The groups are shells around one centre, one inside the other: the same stretched ball of 8 dimensions in 6 sizes.
Some rows, each with its group after it:
[  24,  -45, -111,    2,  -89, -133,  133,  209, -126, -205,   20,  -61,
  314]
R
[  70,  -46,  326,  103,    0, -302,    4, -135,  -46,   -1,  -20,  -58,
  -18]
U
[ -24, -147,   16,   91,  -92, -100,  111,   48,    9,  -51,   83,  -85,
  114]
U
[  59,   -6,   73,   47,  -14, -113, -135, -241,  -38,  -42,    6,  -52,
  -98]
T
[  11,  -73, -236,    4,   56,  -97,    7,  125,  -88, -237,  140,  -79,
  219]
Y
[  19, -150, -285, -172,  -33,   33, -126,  -28, -142, -271,  105, -162,
  392]
T
[  25, -133,   82,  104,  -74,  -70,   -1, -191,  -82,  -86,   99,  -94,
   66]
N
[  36,   18,   11,   93,  118, -148,  -38,   -2,  -99,   77,   78,   27,
  139]
N
[ 123,  277,   36,  -87,  -30,  -73, -295, -224, -186,  139, -219,  141,
  -68]
R
[  71, -139,  200,  162,   83, -240,   54, -169,  -17,  -57,  114, -173,
  180]
Y
[  -7, -206,  326,  143,  -73, -165,  108, -119,   32,  190,   55, -108,
  166]
Y
[  56,   58,  -22,  230,   37, -111,  124,   39, -179,   -8,   95,   50,
  192]
N
[  44,  201,  220,  222,   66, -138,  -57, -107,  -76,  437,  -63,  219,
 -140]
L
[  74,  189, -250,  127,   65, -100,   49,  148, -117,  -98,   10,   59,
  128]
Y
[  73,  176,  163,   30,  -46,  -60, -198, -228, -192,  256, -126,  169,
  -67]
Y
[-11, -16, 138,  32, -49, -54, -86, -95, -48, 283, -22,  70,  37]
Y
[ -40, -115,  265,   50, -159,   44, -109, -256, -144,  343,   22,   98,
   24]
T
[  76,    0,  314,  144,   46, -309,   21, -113,   -8,   80,  -29,  -41,
  -15]
U
[  67,   45, -376,    9,  -49,   30,   18,   60, -184, -318,   63,  -68,
  305]
R
[  79, -121,  100,    1,  -69,  -72,  -17, -220,  -76,  -11,   -2, -187,
  382]
L
[ 145,  150, -265, -128,   45,  -64, -241, -142, -255, -338,  -35,  -45,
  176]
R
[ 101,  127,   19,  102,   55, -106,  -97, -189,  -41,   95,  -49,   -9,
   33]
Y
[  43,   38,  -60,   17, -147,    4,   -9,  -55, -139,  -12,  -52,    7,
  166]
U
[  76,   57,  225,  245,   64, -164,   16, -173, -168,  160,   54,   72,
   54]
U
[  27,   16,  226,  -28,  -57, -161, -137, -120,  -87,  158,  -84,   65,
  -56]
U
[-31,  29, 139,  79, -65, -77, -18,  10,   7, 350, -54, 118, -36]
N
[  77,  -11,   24, -154,  -32,  -81, -235, -196, -214,  -89,  -38,  -35,
  181]
T
[  80,   43,  148,  271,   -3,  -81,  160, -101, -110,  250,   14,   -3,
  344]
R
[ -73, -264,  332,  159,   -2, -196,   33,  -85,  -12,  135,  191,   -8,
  -90]
R
[  78,  -14,   93,  223,  105, -193,   49, -120,  -99,  -53,  121,  -52,
   99]
Y
[  31,   16,  331,   59,  -35, -194, -114, -171, -123,  197,  -50,  102,
 -122]
Y
[  69,   64,  334,  331,   -7, -122,   82, -242,  -91,  355,    2,   78,
   31]
N
[ 129,  -99,  118,   48,   21, -131,  -80, -343, -142, -160,   57, -204,
  286]
T
[  22,  -40, -113,  166,  -38,  -13,  210,  116,  -82,   73,   76,  -59,
  475]
R
[   4, -104,  164,   98,  -63, -204,  133,   87,  -78,   -4,   41,  -32,
  174]
U
[  63,   79,  200,  197,  -18, -165,   87,  -35, -142,  181,  -27,   81,
  124]
Y
[ 157,  122,   50,  119,   49, -148,  -26, -205, -128,  -25,  -54,  -75,
  233]
L
[ -47,  103,  155,  157,  -22,  -83,  -52,   11,  -32,  406,  -21,  248,
 -254]
R
[  54,  107,  -74,  189,  -47,  -50,  173,  107, -116,  104,  -14,   42,
  305]
N
[  39,  151,   -7,   40,   78, -152, -150,  -10, -113,   72,  -20,  144,
 -140]
U
[  51,  176,  -99, -115, -109,   90, -311, -219, -223,  110, -122,  160,
  -65]
T
[ 109,  165,  248,  242,    5, -251,   93,  -74,  -60,  155, -101,   56,
  -11]
N
[   2,   12,   65,  197,   -5, -220,  167,  161,   32,   33,   29,   19,
  -18]
N
[ 59,  69, -86, 143, -41,  12,  65, -64, -30, 150, -22, -32, 264]
U
[  83,   57,  361,  258,   25, -258,   77, -159,  -28,  229,  -39,   20,
  -14]
Y
[ -29,  -90,  148,  120,  -29,    7,  -63, -199,   13,  353,   59,   23,
   32]
T
[ -28, -232, -111,   38,  -39,  -70,  135,  100,   50, -105,  142, -202,
  362]
N
[  35,   12, -286,   58,   59, -138,  113,  251,  -92, -271,  102,  -62,
  276]
L
[ -38, -274,  254,    2,  -73,  -80, -100, -236,  -74,   78,  129,  -77,
   63]
L
[  24, -276,  174,  198,    7, -144,  167, -141,    3,  -24,  187, -236,
  358]
L
[  20,    8,  109,  233,   99, -134,    4, -112,   10,  198,   93,   31,
  -57]
L
[ 135,  187,  -45,   42,   43,  -36, -206, -290, -172,   32,  -66,   30,
   55]
L
[ 130,  110, -129,  195,   53,  -93,  116,  -58,  -29,  -41,   -5, -123,
  332]
R
[  25,   -6,  364,  249,  -85, -126,   77, -170, -135,  297,    5,  103,
    7]
N
[   8, -150,  -88,  147,   80,  -70,   73,  -14,  -79,  -78,  218, -107,
  289]
L
[ 102,  153,   67,  130,   78, -127,  -56, -122, -123,  170,  -44,   56,
  134]
Y
[ 102,  178, -238,   36,   40,  -70,  -40,    2,  -10,  -51,  -77,  -47,
  160]
T
[  21, -114,  288,  -17, -149, -110, -119, -248, -176,   25,  -10,    5,
  -14]
T
[  25,   33,   98,  109,  -77,   15, -117, -233, -222,  132,   36,  128,
  -48]
R
[  76,   80, -280,  -29,   10,  -77,  -45,   79, -201, -308,   35,  -21,
  205]
U
[ -10, -189,  309,  186,  -10, -211,  109,  -62,  -81,   81,  138,  -34,
  102]
Y
[  24, -221,   54,    0,  -66,  -92,   31,  -72, -205, -194,  141, -135,
  376]
R
[  34,  213, -200,   99,   52,  -49,  -78,   62,  -85,   65,  -12,  155,
 -101]
L
[ 115,  217,   15,    5,  -62,  -78, -161, -191, -114,   58, -173,   62,
  -50]
N
[   5, -150,  306,   58, -133,    3,  -96, -346, -110,  278,   18,  -16,
  118]
L
[ -23,  -89,   40,  163, -108,   -1,  196,   77,  -47,  239,   49,  -10,
  370]
R
[  -7,  -19,   41,  156,   10, -184,  121,  170, -144,  -30,  104,   80,
   76]
T
[  93,   27,  412,  238,  -26, -241,   63, -248,    6,  238,  -75,  -32,
  -13]
T
[ -28,  -51,  228,  151, -110, -112,   61,  -55,   54,  269,  -21,   39,
  -85]
T
[  74,  144, -467,  -20,   32,   40,  -29,  128, -159, -205,   23,  -19,
  347]
N
[ -35, -130,  116,  134,   22, -132,   -2,  -56,    0,   78,  138,   -4,
  -65]
U
[  37,  -74, -234,   21,  -36,   31,   29,   10, -203, -192,  126,  -82,
  413]
N
[  62,   67,  192,  -17,  -82, -159, -131, -135, -192,   29,  -91,   86,
  -47]
L
[ -8,  42, 119, 250, -50, -75, 153,  42,   9, 334,  -1,  89,  67]
U
[  16,   25,  149,   50,   89, -236, -127,  -40,  -55,   71,   27,   80,
 -174]
T
[   8,  -71,  141,  174,  -91,  -36,   55, -130, -152,  109,   80,   33,
  108]
L
[ -51, -166,  283,  -36,  -98, -107, -165, -176, -118,  133,   53,   65,
 -134]
R
[ 37,  41, -63,  41, -59, -84,  78, 103, -47,  63, -52, -20, 277]
U

New rows, each followed by its group:
[  66,  -10,  -55,   -9,  -79,   14,  -44, -107, -245,  -30,   11,  -24,
  376]
T
[  71,   70, -123,   39,   -2, -179,   12,   61,  -44, -232,  -16,  -57,
   32]
N
[ 139,  262, -119,  117,  141, -192,  -36,   16, -101,  -34,  -68,   40,
   98]
N
[ -11,   31, -129,  186,   96, -105,   98,  165,   10,  100,  110,   43,
   92]
N
[  60,  -16, -256,  -10,   72,  -78,  -38,   15,  -23, -195,   69, -145,
  261]
L
[  65,  160, -134,  -47, -115,   34, -175, -120, -226,  -46,  -87,  110,
   -4]
T
[  79,   -2,  -80,   70,    5, -130,   57,  -22,    8, -104,    0, -148,
  243]
Y
[  44,  235,  -41,   91,   10,  -18, -143,  -64, -177,  231,  -62,  231,
  -95]
Y
[ 27,  88,  10, 198,  32, -57, -24, -91, -86, 150,  54, 104, -70]
Y
[  88,  207,   27,  167,   14, -176,   66,   65, -119,   83,  -81,  105,
   62]
Y
[  14,   61,   40,  102,   78, -249,   22,  130,   45,   62,   -2,   40,
  -86]
R
[  56,  160,  -40,   22,  -85,  -98,  -52,    9,  -95,    5, -115,   84,
  -48]
L
[ -21,   36, -239,   27,   64,   -8,  -99,   81, -103,   -1,  110,   91,
   19]
T
[  71,   12, -287, -124,  -20,   72, -190, -157,  -99, -124,   -2, -116,
  286]
T
[ 12, 140,  99, 146, -87, -95,  73,  85, -87, 277, -91, 170,  19]
L
[  91,  -73,  -96,   65,   41,  -92,  -17, -163,  -57, -212,   92, -197,
  259]
U
[  95,   92, -119,  141,   22,  -45,   87,    5, -183,   -1,   25,  -15,
  405]
T
[  61, -193,  184,   65,  108, -293,  -38, -153,  -98, -248,  167, -170,
  105]
R
[  41, -202,   78,  -22,   15,  -64, -142, -283, -147, -104,  142, -149,
  233]
N
[  29,   61, -185,   -4,  -54,  125, -185, -206,  -86,  102,    0,   27,
   55]
R
[  13, -274,  299,  143,   32, -269,   49, -178,   25, -103,  170, -192,
   30]
T
[ 104,  275,   56,  185,   31,  -62, -104, -198, -111,  265, -106,  160,
 -102]
L
[  29, -144,  125,   62,  -30,  -67,  -40, -229,    8,   93,   54, -137,
  174]
Y
[  52, -184,  -29,   20,  -15,  -40,  -14, -177, -111, -146,  128, -200,
  386]
Y
[ -18, -261,  119,   67,  -74, -179,  143,   29,   28, -114,  116, -188,
  224]
U
[ -27, -414,   89,  -11,  -85,  -88,   29, -155,  -50, -253,  228, -277,
  294]
R
[ 104,   -9,  163,  132,   15, -156,  -43, -266, -135,  -52,   33,  -72,
   91]
Y
[  84,   24,  159,  176,   31, -285,  136,    6,   59,    7,  -38, -103,
  104]
T
[  34,  118, -156,   21, -140,   70,   -6,    2,  -75,  136, -102,   48,
  191]
N
[  40, -249,   96,   51,   -4, -125,   33, -162,  -85, -149,  155, -222,
  354]
Y
[ 102,  -11,  -17,   17,  -24, -171,   48,   -4, -176, -230,    3, -112,
  343]
N
[  60,  134, -123,  238,   12,    4,   84,  -10, -184,   80,   64,   95,
  184]
R
[  89, -104,  301,  156,   -4, -137,   24, -319,   -5,  197,    4, -161,
  276]
R
[  97,  197, -311,   66,  150, -135,  -15,  155, -138, -173,   28,   28,
  192]
T
[  -8,  -66,  245,  298,  -27, -116,  165,  -48,  -73,  262,  102,   61,
   89]
U
[   9,  108,   92,   59,  -81,  -22, -171, -165, -157,  184,  -40,  193,
 -228]
T
[ -55, -180,  354,  123, -165,  -75,   42, -143,  -41,  293,   37,   34,
    2]
N
[  -3, -119,   65,  108,  -30, -255,  218,  236,  -25, -122,   73,  -78,
  215]
R
[  17, -237,   58,   11,  -76,  -19,   25, -157,  -68,   -2,  101, -194,
  429]
L
[ 114,  189,   59,  301,  109, -173,   98,  -64,  -57,  152,  -10,   42,
   90]
L
[  85,  228,  -86,   75,   -3, -151,  -21,   80, -165,  -64,  -83,  123,
  -18]
L
[  54,   41,  -22,  -44,  -74,   13, -186, -193, -256,  -15,   -7,   65,
   95]
U
[  77,  136,   76,   14,  -17,  -89, -237, -256, -162,   32,  -64,  102,
 -195]
N
[  20,  123, -114,  -23,  -78,   48, -205, -137, -103,   95,  -59,  117,
 -129]
T
[ -16, -227, -125, -101,  -64,  -28,   11,   51,  -76, -140,  110, -172,
  441]
R
[ -17, -245, -121,    0,   12,  -72,   48,   35,  -20, -170,  186, -196,
  349]
L
[ 150,   99,  -53,  -20,    2, -160,  -86, -160,  -61, -192, -102, -147,
  175]
R
[ 110,  144, -305,  105,  111,  -80,  -15,   -5,  -65, -200,   43,  -70,
  167]
T
[  -8, -275,  430,  337,  -20, -214,  276, -118,   37,  220,  167, -140,
  244]
R
[  64,  111, -198,  -45,  -64,   83, -209, -179, -237,  -69,  -13,   69,
   71]
N
[ -52,  -17,  251,  102,    3, -172,  -62,    5,  -62,  289,   34,  178,
 -200]
R
[ 156,  171,   76,  -22,  -19, -147, -176, -265, -106,  -25, -170,  -40,
   46]
R
[   5,  -24,  151,  219,   32,  -83,   61,  -47, -166,  234,  114,  101,
  155]
T
[  62,   54,  112,  -22,  -16, -187, -181, -142, -188, -122,  -22,   65,
 -157]
T
[  10,  106, -219,  128,   74,  -71,   23,  164, -132,  -31,   95,  114,
   55]
L
[ -21, -251,   -9,   68,  -91,   10,   42, -126,  -70,  -85,  175, -148,
  251]
L
[  33,  184, -168,   77,   -7,   50,  -97,  -45,  -58,  221,  -54,  122,
   18]
L
[  73,  215, -119,   54,  -76,   52, -104, -131,  -67,  193, -136,   85,
   37]
T
[  40,   59, -180,  171,   85,  -73,   96,   93,   -7,   42,   74,  -26,
  225]
U
[  57, -164,  184,  182,   23,  -68,   48, -275,  -60,  134,  124, -156,
  346]
T
[ -12,   34,  286,  239,  -47,  -93,   30, -104, -107,  377,   20,  182,
  -99]
U
[  7,  84,  22, 303,  66, -19,  96, -22, -13, 387,  70, 109,  98]
R
